The rows of a group lie close to one hidden flat surface of 10 dimensions, which passes through zero. Surfaces can cross.
Known rows, each followed by its group:
[  2  26   8  -5  16  30  -8  -9  22  14   6  -2 -13  15 -11  10   1 -21
   2] -> k306
[-16  -6 -13  16 -23   9  -7  35 -17  11  -8  -2 -20 -21 -12  35 -25  -6
 -12] -> k376
[  2   1   4  -6  -8   3 -15  -6  20  23   7   3  -3  13   9  -7  14  10
  -1] -> k376
[ 17  33  12  17  -1  17  32  -3   7   4 -22  21   4  -8  -3  15 -15 -15
 -13] -> k584
[ -9 -10   0  -2  16  23  -1  21   1 -17  12  -9  -6   6 -20  -1   6 -15
  13] -> k584
[ -9 -10   7  25 -11  -8  14  14  13 -13  -7  -5 -20  23 -12  -9  15   8
  10] -> k257
[  3   2   3   5  19  14  -6  15   1   3  -3   0   3  12 -18   9   8  -3
   7] -> k306
[ 15  10  -1  -1  17   3  23   5 -11   3 -20  22  27 -26   8  10 -26  -4
 -10] -> k306
[  7  23  27 -29  42  15  14  -8  39   9 -12   5 -15  -5   4  -7 -23 -13
  27] -> k587
[ -5   7   5   6 -18 -23 -11  -8 -13  10   3 -14  -4  19   0   1  13   1
  -6] -> k584
[-11 -33 -14 -33  -9 -30 -22  -4 -17  -2  12 -27  18 -19  31 -10  -9  19
   1] -> k587
[ -5  -8 -18  15  -4 -13 -16  17  -5  15  -7 -11  -3   0  -1  27 -14  14
 -14] -> k424
[ 14   5  -4   0  -4 -19 -16  -6  -6   6  22  40 -10 -10   8  -2  -8 -17
 -25] -> k587
[-11 -11  14 -24 -22 -35 -29   6  18   4   5 -38 -28  -1  27   6 -15   0
   4] -> k257
[  2  21   5  12  -1  10   0 -14   8   5  -2  -2 -11  16 -11   5  12  -4
   1] -> k587
[ -3 -16 -13   9 -31  14  -1  -3 -11  -6  27  25  -4  -1  -2 -20  25  -1
 -12] -> k424
[  0   7  10  -4  -5  16   2  -7  -3   0  -3   6 -10  -9  -9   2   3  -6
  12] -> k424
[ 18 -29   5  -3  -2 -18  14  25   3 -25 -22 -21  42  -4  19   9  -3  22
  -8] -> k424
[  5  14   0   5   9  23   7   7 -16 -18 -13   0  -5 -19 -21  27 -18 -16
   0] -> k257
[-11  -8  -6  12  -1  16   2  13  11  13  -4 -17   8  23  -6   3  15  13
   4] -> k257
[ -6   7   0   1 -33 -32 -15  -5 -49  10  29  21  -6  -2   3 -11   7 -28
 -23] -> k587
[ -6  -4 -28   2  21   6  -7  11   4  17  12   0  13   0   5  12 -18  -2
 -21] -> k306
[ -7   2  -5   2 -22   5 -13   7 -27  13   2  -5   6 -10  -4  20   0  -7
 -12] -> k424
[ 11   0   5 -20  -2 -11  12  -8 -11 -31   9 -14  22 -14  16  -7 -14 -21
 -12] -> k587
[-12   0  -3 -24  -2   2 -30 -31  29  -8  20 -22 -43  -7   9  -7  -6  -3
  20] -> k257
[-10  -2 -23   9 -35  -6  -9 -12 -35  19  14  -1  21   3   6  -4  15   5
 -25] -> k587
[ 19   1   7  -4  10  30 -16  -7  33  12   8  27  -4  11  -2  -5  26   7
   3] -> k376
[  3  11  30   0  15 -47 -15  16  18  18 -22  -3 -30  14   6  13 -15   2
  12] -> k306
[ -1  11   2  11   5   2  21  16  -1  24 -10  19  10   5  -1   0 -10  -5
 -10] -> k376
[ 12   1  -2   9  11   4  22   4   8  -8  13  26  16   9   3 -17   3 -17
 -17] -> k424
[-14  -1   2 -11 -32  14  -1  -9 -30  -7  10 -15   1 -13  -4  -7  14  -9
   8] -> k587
[ 15   4  17   9   7   0 -12  11  20  -4 -20  -8 -13  11 -10  22   6  10
   7] -> k584
[-10  18  -9  -8  16  -2  -2  -4  -8  -4   1 -30   0  -6  -2  23 -31 -22
  -6] -> k257
[  8   2   2 -22  29   2 -16   4   2  -4  10 -12  12   3   2   7  -8 -17
   1] -> k376
[ 10   2   4 -26   3  15  -2 -12   9  -8   9 -19  24  -2  17  -4   2  -8
  -4] -> k587
[ -8 -22  14  -6 -27  -4   3   9 -22 -25  -2  -3 -13 -16  -8 -15  16   1
  22] -> k257
[ -4  -4   0   9   6  -3   0  10   5   3  -8   7 -15  -3  -6   3  -7   7
   9] -> k584
[-26  -9 -15  10 -23 -22 -28   4   0   1   6 -57 -19  23   1  17   1  12
  -3] -> k306
[ -3   3 -28  23 -10   3 -20  -4 -17  22  -6   9  -4  -8  -7  30  -6  17
 -18] -> k376
[-12 -10 -32  25  17 -11 -10   4   8  27 -12   1  -8   6  -4  18 -14  37
  -5] -> k306
[  1  36  -2  -3   3 -18  13 -33 -12  24  -1  -9  29  15  16  -3  -6  -7
 -19] -> k306
[  1  -5  -8  -5   9  18 -24 -26   3   4   1  25 -31 -18 -14  -5  14  23
  29] -> k376
[  7 -21  19 -25 -35 -19 -21   5 -28   4  10   7  15 -11  17 -16  25   5
   2] -> k424
[  1   1   5 -11  18   1 -10  19  -5  12   1  12  -2 -11  -2  11 -15 -14
  -1] -> k584
[ -8 -20  16 -25 -13 -15   0  27 -23  -5  14   4   3 -17   6 -19  -1 -20
   8] -> k587
[ -5  -4  -3 -11   0  -2  -8 -11 -24 -29   1  -9 -19 -29 -10   8 -13  -6
  17] -> k587
[ 23   5  23  -9  11   1 -50  -2  17  -5 -12 -34  -7  17  -6  34  19  13
  13] -> k584
[ -5  -7   5  -4 -11 -11   8  10  -3   4   1  -9  13   9   9  -8   3   1
  -5] -> k376
[ -2  -3   3 -11  -9  -7 -13  -7  -5   4   7  -3  -3  -1   6  -6   7   1
   4] -> k424
[ 11 -11  -2   9 -11   2   1   2   6 -18   8  -4  15  15   1  -4  19   2
 -13] -> k584
[-17   0   3 -20 -11 -17  -9   4  -7  27  -9 -26   1 -13  20   8 -21   2
   2] -> k257
[-12  19  14   0  -3   2 -14  -7   2  18 -11   0 -44  -4 -16  12  -4   1
  25] -> k424
[ -5 -37  -3  -2 -25 -12 -11  31   5 -29   2 -15 -23 -25   7  11 -16   5
  -1] -> k306
[-11   1   1  -6 -13  20   6 -14 -19  -6  -6 -15   2  -8 -11  -7  14   5
  23] -> k306
[ -2 -18 -19  10 -34 -20 -23 -32  -8 -11 -15 -26  -9  -7   9   8  10  50
   5] -> k584
[-19 -10  -9   7 -10  11  28  13   5  10  -6   9  -2  -8   1 -12  -9   7
   4] -> k306
[  9  18 -15  31 -15  16 -16 -31  10   5  -6  20 -28   0 -15  20   9  18
 -11] -> k376
[-21  39   8 -12  19   2  13 -29   2  33 -12  -2 -24  -5  -3  -7 -23 -10
  24] -> k584
[ 32   0   3 -11  16 -15 -31   3  -7   7   8  21  20  -2   9  18   3  -3
 -24] -> k257
[  5  -3  -6  35 -53  12   2  -5  -3 -21  -4  16 -35 -10 -15  11  14   9
  -9] -> k584
[-14 -24 -10 -19  -6  19 -13  12  -6  14   4 -18  17 -11   9  -2   7  16
   9] -> k257
[ -6  10 -24  10  27  13  29  -5  10  -1  10  16   7   2  -3  -8 -21 -13
 -14] -> k424
[ -6  14   5  14 -14   8  28   3 -12  -9 -11   4  -4  -4 -11   1  -7 -14
  -1] -> k376
[ -6 -19 -20  10  28   7  14  15 -24  11  -6  40  16 -16 -17 -11   0  19
  11] -> k424
[ 20  30 -10  -2   6  44  -1 -47  11  -1   4  27  -3 -18  -6   7  -1  -5
  -5] -> k376
[ -2  -9  -8   6   1   0   7   5  24 -15  12 -14  -1  15   8  -4  -2  -3
 -11] -> k257

New rows. What belongs after each?
[ 14   0   6 -17  18  21   3 -10  16  -4   6  16  11  -1   4 -13   9  -4
   7] -> k376
[  5 -27 -15   1 -10  -7 -19   1  26 -10  -8 -15  -9 -13  18  13  -7  36
  -2] -> k424
[ -4 -40 -27  15 -18   4  -9   8   6  -9  -7 -12   6  -6   4   7  11  45
  -3] -> k587
[ 18   8   5  -4  46 -19  -9  -9  10 -28   7 -14   5  21  -8   3  -3 -10
   2] -> k376
[  0   6  -4  15 -31  11   0  -8  -8 -11   0 -11  -3   0  -4  10   8  -3
 -13] -> k376
[-17 -10  -4  -9  19  17   1  22  -5  14   1   1   4  -4 -13  -1  -3   0
  17] -> k306
[-21   9 -17 -18  44 -21 -18  -9 -36  43   9  15   8  -6  -5  -9 -12   1
  12] -> k424
[ -4   4  -7 -20 -22  33 -13 -23   4  23  16  -8  18  -2  15  -9  20   3
  -6] -> k587
[ -3  12  17  -6  23 -32  -4  14  -5  26 -18   3 -11   0  -1   8 -20  -1
  11] -> k424
[ 20  13  49  -8   0   0  18  17  -6   1 -17  34  -3  -3  -8 -15  14 -19
  19] -> k424
[ -8 -13 -13  11 -23   2   1   3   0 -14   7 -17  -1   1   4   3   3   3
 -10] -> k306
[-14   4  18 -23   7 -34  -6  -7  -8   1   0  -2 -29 -11   6 -16 -18 -10
  26] -> k587
[ -4 -10   6  -2  12  11  -2   9  20 -11 -15 -39   6  19  -5   5  14  18
  19] -> k587
[ -1  27  28 -10   1 -36  21  -5  12  29  -8  11  -4  12  21 -19 -15 -14
   0] -> k306
[  9  19  -3  -5  31 -31 -17 -19  -2   0   4  -3 -10   5   2  11 -20  -9
  -6] -> k587
[ -3 -14   4  -5 -17 -27   7   7  -1  11   0   2  14   6  20 -20   7  12
  -4] -> k257
[ -6  -7  -1 -19   1  40  -1  -5  12   1  -6 -14   6 -17   2   0   3  13
  19] -> k587
[  2  14  26  12 -13 -32  42   5   0 -22  -5 -12  10  25   7 -19   1 -22
 -10] -> k587
[  1 -11 -17  -6  -5 -17  -9 -15  -6 -41   3 -28 -12 -23  10  14 -28   0
  -7] -> k376
[-13   6  12 -33   9  13  36  -4 -25  -2 -23  -2  14 -47   6 -11 -32 -11
  27] -> k424
[  0  13 -22   9  24  41  22   4 -23  -1  -5   0  41  -8 -18  17  -9 -13
 -12] -> k257
[ 4 17 13  1 21  6 11  2 35 31 -7 25 -9 14  3 -9 -5 -2  3] -> k587
[  5  22  20 -10  13  27   5   4   7   6   2  -9  11  18 -10   2  13 -23
   5] -> k587
[-10   3   4  -6 -12   6   6   7 -21   8   7   9   0 -10  -3  -8   3 -13
   4] -> k587
[ -9   1   4  -3   1  37  15  -7  16 -25  18  -1 -15   7 -13 -24  17 -18
  18] -> k584
[  6   7 -12  15   2  14   6  -8  17   6  -6   7   7   6  -1   7   3  12
 -11] -> k587
[  1   8 -21  28  -9  22   4 -18 -10 -24 -14   5 -17 -15 -23  23  -6  10
  -2] -> k587
[  4  16  -6 -10 -16   6  -9 -41  21  -3   4  -6 -22 -16  18   1 -16   1
  -4] -> k376
[  7   7 -29   5  25 -28   0 -38 -11   2  -5   9  16  -6  11  -3 -12  26
 -11] -> k376
[ 15  -2  14  -4 -11   1  13  -9 -13 -21 -27  17  -2 -35  -1   3  -7  12
  17] -> k306
[-10 -13 -18 -16  21  -5 -30   4   7  -6  10 -25 -16 -14   5  19 -27  -1
   1] -> k257
[ -1   4   0 -10  33 -28   9  12  -6  17  -5 -19  43  19  16  -4  -9  -1
  -9] -> k584
[ 20 -13  -5   2  26   9 -20  12   0  -1  10   6  33  26  -8   4  31   9
 -10] -> k376
[  0  10   0  33  15   1  29  17  25  23 -24  -8  20  42  -7   6   7  22
  -8] -> k587
[ -5   2 -10  -1  -6  15   7  -7  -1  -3  17  -5  13   7   3  -8   8 -10
 -12] -> k306
[ -3  30   4   6   1  10  28 -17 -21   8 -16  17   3 -15  -8  -2 -13 -10
   4] -> k257
[  6  14  -5 -19  38 -24 -34  -1 -29  29  -1 -19  34   7   4  23 -11   1
  -7] -> k424
[ -9  -6   9  -4   4 -21  -1  22  -2  -6  -1 -20 -10   3   2   4 -13 -11
   6] -> k376
[-22 -10 -26  -3  15   2 -10 -11 -21  14   2  -5   0  -9  -9  -4  -2  19
  16] -> k424
[  6  -7 -13   7 -33  49 -17   5 -11   4  17   9  18   0 -10   9  36  -3
 -17] -> k587
[ -8  11  28  -5  15  15  54  18  12 -20 -30 -46  27  18  -6 -10  -3 -12
  22] -> k587
[-10  19   7  -8  -8 -28  -1 -30  24  14   8 -12 -22  16  18 -17  -7  -5
   1] -> k257
[ 13   0 -12 -12  17   4 -16 -10   0  24   7  22  22  -6  13  -1   0  12
 -10] -> k257
[-13   3   2 -21 -17  24  -2 -28 -15   2   4   3 -14 -29  -2 -15   6   2
  27] -> k376
[ -8  14   0   6 -27   1  28  -6   2  10  -8   3  -1 -12  14  -5 -19  -6
 -11] -> k376
[ -4  -8  10   9 -55  -9   0  29 -43  24  26  56  -5 -14   1 -16  15 -31
 -28] -> k424
[ -6  -1   2   1  -7 -12 -16  -6 -10  -4   6  -4 -20   0  -6   2   5   2
   7] -> k587
[ -5   0  -1   4  24   9   1  31 -14  23  -6   0  22  12 -14  11   2  -6
  -2] -> k587
[  3 -11 -25  14   8   9 -20 -14  15   1  23  21 -11  12  -6  -6  18  15
  -8] -> k424
[  1  11   2  19  18  32  21  10 -28  -5 -15  12  25   7 -35   3  21  -6
  10] -> k424
[  4 -37  -8 -12 -18  27  -3   2 -13 -28   8   6  16 -26  -3 -14  25  16
  13] -> k376
[-11   5 -14   7  20  21  10   5  -8  20 -18  23  -9 -25 -16  11 -25   9
  12] -> k587
[-16  10 -18   2 -13 -15 -15 -24  -5  12  -2 -36  -7   1  11  15 -13  12
  -9] -> k306
[ 21  -9  -3  14   5  38 -18  30  30  35  13  40  17  23  -4   7  31   5
 -24] -> k587
[-11   6   5 -18 -10  19  -9   5  -3  20   5  -6  -4  -9   3   3  -4 -14
   4] -> k376
[ -1 -14   4 -22  -7 -56  -9  11 -27  41  -4   7  36 -10  39 -12  -9  17
 -15] -> k257
[ 25  18  37  -4 -15  13  24  22  33 -22   1  16 -14  -2   8   4 -13 -46
 -15] -> k306
[ 16 -33 -30  15  -7   7 -11   5  -5 -47  -2  11  -4 -34  -7  23 -12  20
 -12] -> k587
[-27  10   4   7 -14   0  34 -17 -36 -14  -2 -18   5  11 -17 -27  16  -9
  22] -> k257
[ 19  30 -10   3 -16  20  -4 -32  26 -25   6 -12 -15 -14  12  27 -28 -23
 -29] -> k376
[-12  25   1 -37 -18  11 -17 -39 -21  36  26  -3   9  -9  20 -18   6 -20
  -3] -> k587
[  8 -17   2 -10   6  -9   6  -3  -1 -15  14   8  24  11   9 -29  24   7
   0] -> k424
[-16  29   2  22  -1 -14  25  10 -18  31 -22  18 -17  -8 -12  14 -33 -12
  -4] -> k584
[ 21  -2  13  17  -6 -44  18   6  24 -29   3  -9  15  34  20 -12   4  -3
 -29] -> k587
[-10  -3  13 -17   2  -8  -9  14 -19   7   8  -1  -3  -4  -3  -7   1 -16
  10] -> k587
[-11  -8  -6 -15   6  31 -25  11 -22   5   3 -36  19   0 -14  19  14   2
  11] -> k257
[ 18   0  11   7  -6 -27   0 -10  -6 -11  -8   9   3   5   3  -4  12  12
  -1] -> k306
[-17  13  -6  47  10 -22   9  13 -15  10 -27   4 -29  19 -35  16  -4  13
   9] -> k587
[ 10 -16 -12  -7  10  11 -35  11  -5   2  13  10   5  -7  -2  15   3   4
  -8] -> k587
[-25   2 -19  24  -3   7  12   9 -31  19 -20   2  -4  -9 -21  10  -8  16
   8] -> k587
[  0  -5  -8  11 -18   4   5  -2  19  27   3  29  -6   1  11 -11   7  15
 -11] -> k587
[ 14  13  14  -6 -10  -1   0 -13  -2 -14  -1  -1   0  -2   2   0   4 -10
   0] -> k306
[ 16  11   2   5   7   6   2  -8   5  -2   0  15   6  -1  -1   5  -1  -5
 -11] -> k306
[  2   2   9  -4   8   6   2   7   4   0  11   6   4  14  -5 -11  13 -14
   2] -> k306
[-11 -14  -9  -4   8  -7 -16  27   9  36  -5  17 -13 -16   7  11 -24  12
  -1] -> k376
[ -3  27  -9   7  -9   8  37  -7 -33 -13  -7 -12  30 -17   0  13 -28 -31
 -27] -> k376
[-21   5   5 -17 -21  -2  20 -25 -24  10  -9 -11   4 -20   8 -26  -2   8
  23] -> k306
[  7 -23  -3  -3  -9  -1   2  -5  -7 -36   7  -8  17  -1   1 -13  19  12
   2] -> k376
[  3   4   3  23 -16 -17  -3  -2  -5 -10  -1 -28   9  35  -3   8  21   4
 -13] -> k306
[  0 -12   2   7 -10  -5  15  11   9   9 -12  21  -3  -9   8 -11  -4  16
   1] -> k257
[  0 -21 -29  16   8  14 -30  -3   3 -11 -10   1 -25 -21 -19  27  -4  35
  12] -> k587
[-11   8   2  14  11 -32  19   9 -24   6  -9 -11  14  19  -4  -2  -9  -3
  -3] -> k376
[  0   4  -7 -18  12 -39 -33 -10  -7   4  17 -55  28  25  24  13  -6  -5
 -22] -> k376
[-16 -14   4 -19  -6   0  12  14   4  27  -3   8   5 -14  17 -21  -8   7
  13] -> k587
[  6  19  13  12  20 -35 -10  -1  -4  -1   2 -14   0  37  -7   8   5 -14
  -9] -> k587
[  4   6   6  -3 -18  39   4  -7   4 -17 -10  11 -22 -35 -10  12  -7  -6
  12] -> k584
[  0  32  19 -16  20   8   7  -9  12   5   0  -3 -16   3  -4   1 -16 -31
   9] -> k376
[ -5  -7  -5   5  -2  10  -2  -4  10  -9   5   6 -16   0  -7  -7   6   5
   9] -> k584
[ -3 -28 -20   3  18  -8 -10  24   2  -1   3   0   7  -1   0   9  -8  14
  -6] -> k257
[-13 -13  13 -30  -6 -21  -2   7 -15  -3  10 -18   5 -11  16 -19  -4  -9
  13] -> k587
[ -2 -19   2  -3   0  40   5  23  28  11  -9  -1  14   2   0  -2  16  19
  11] -> k587
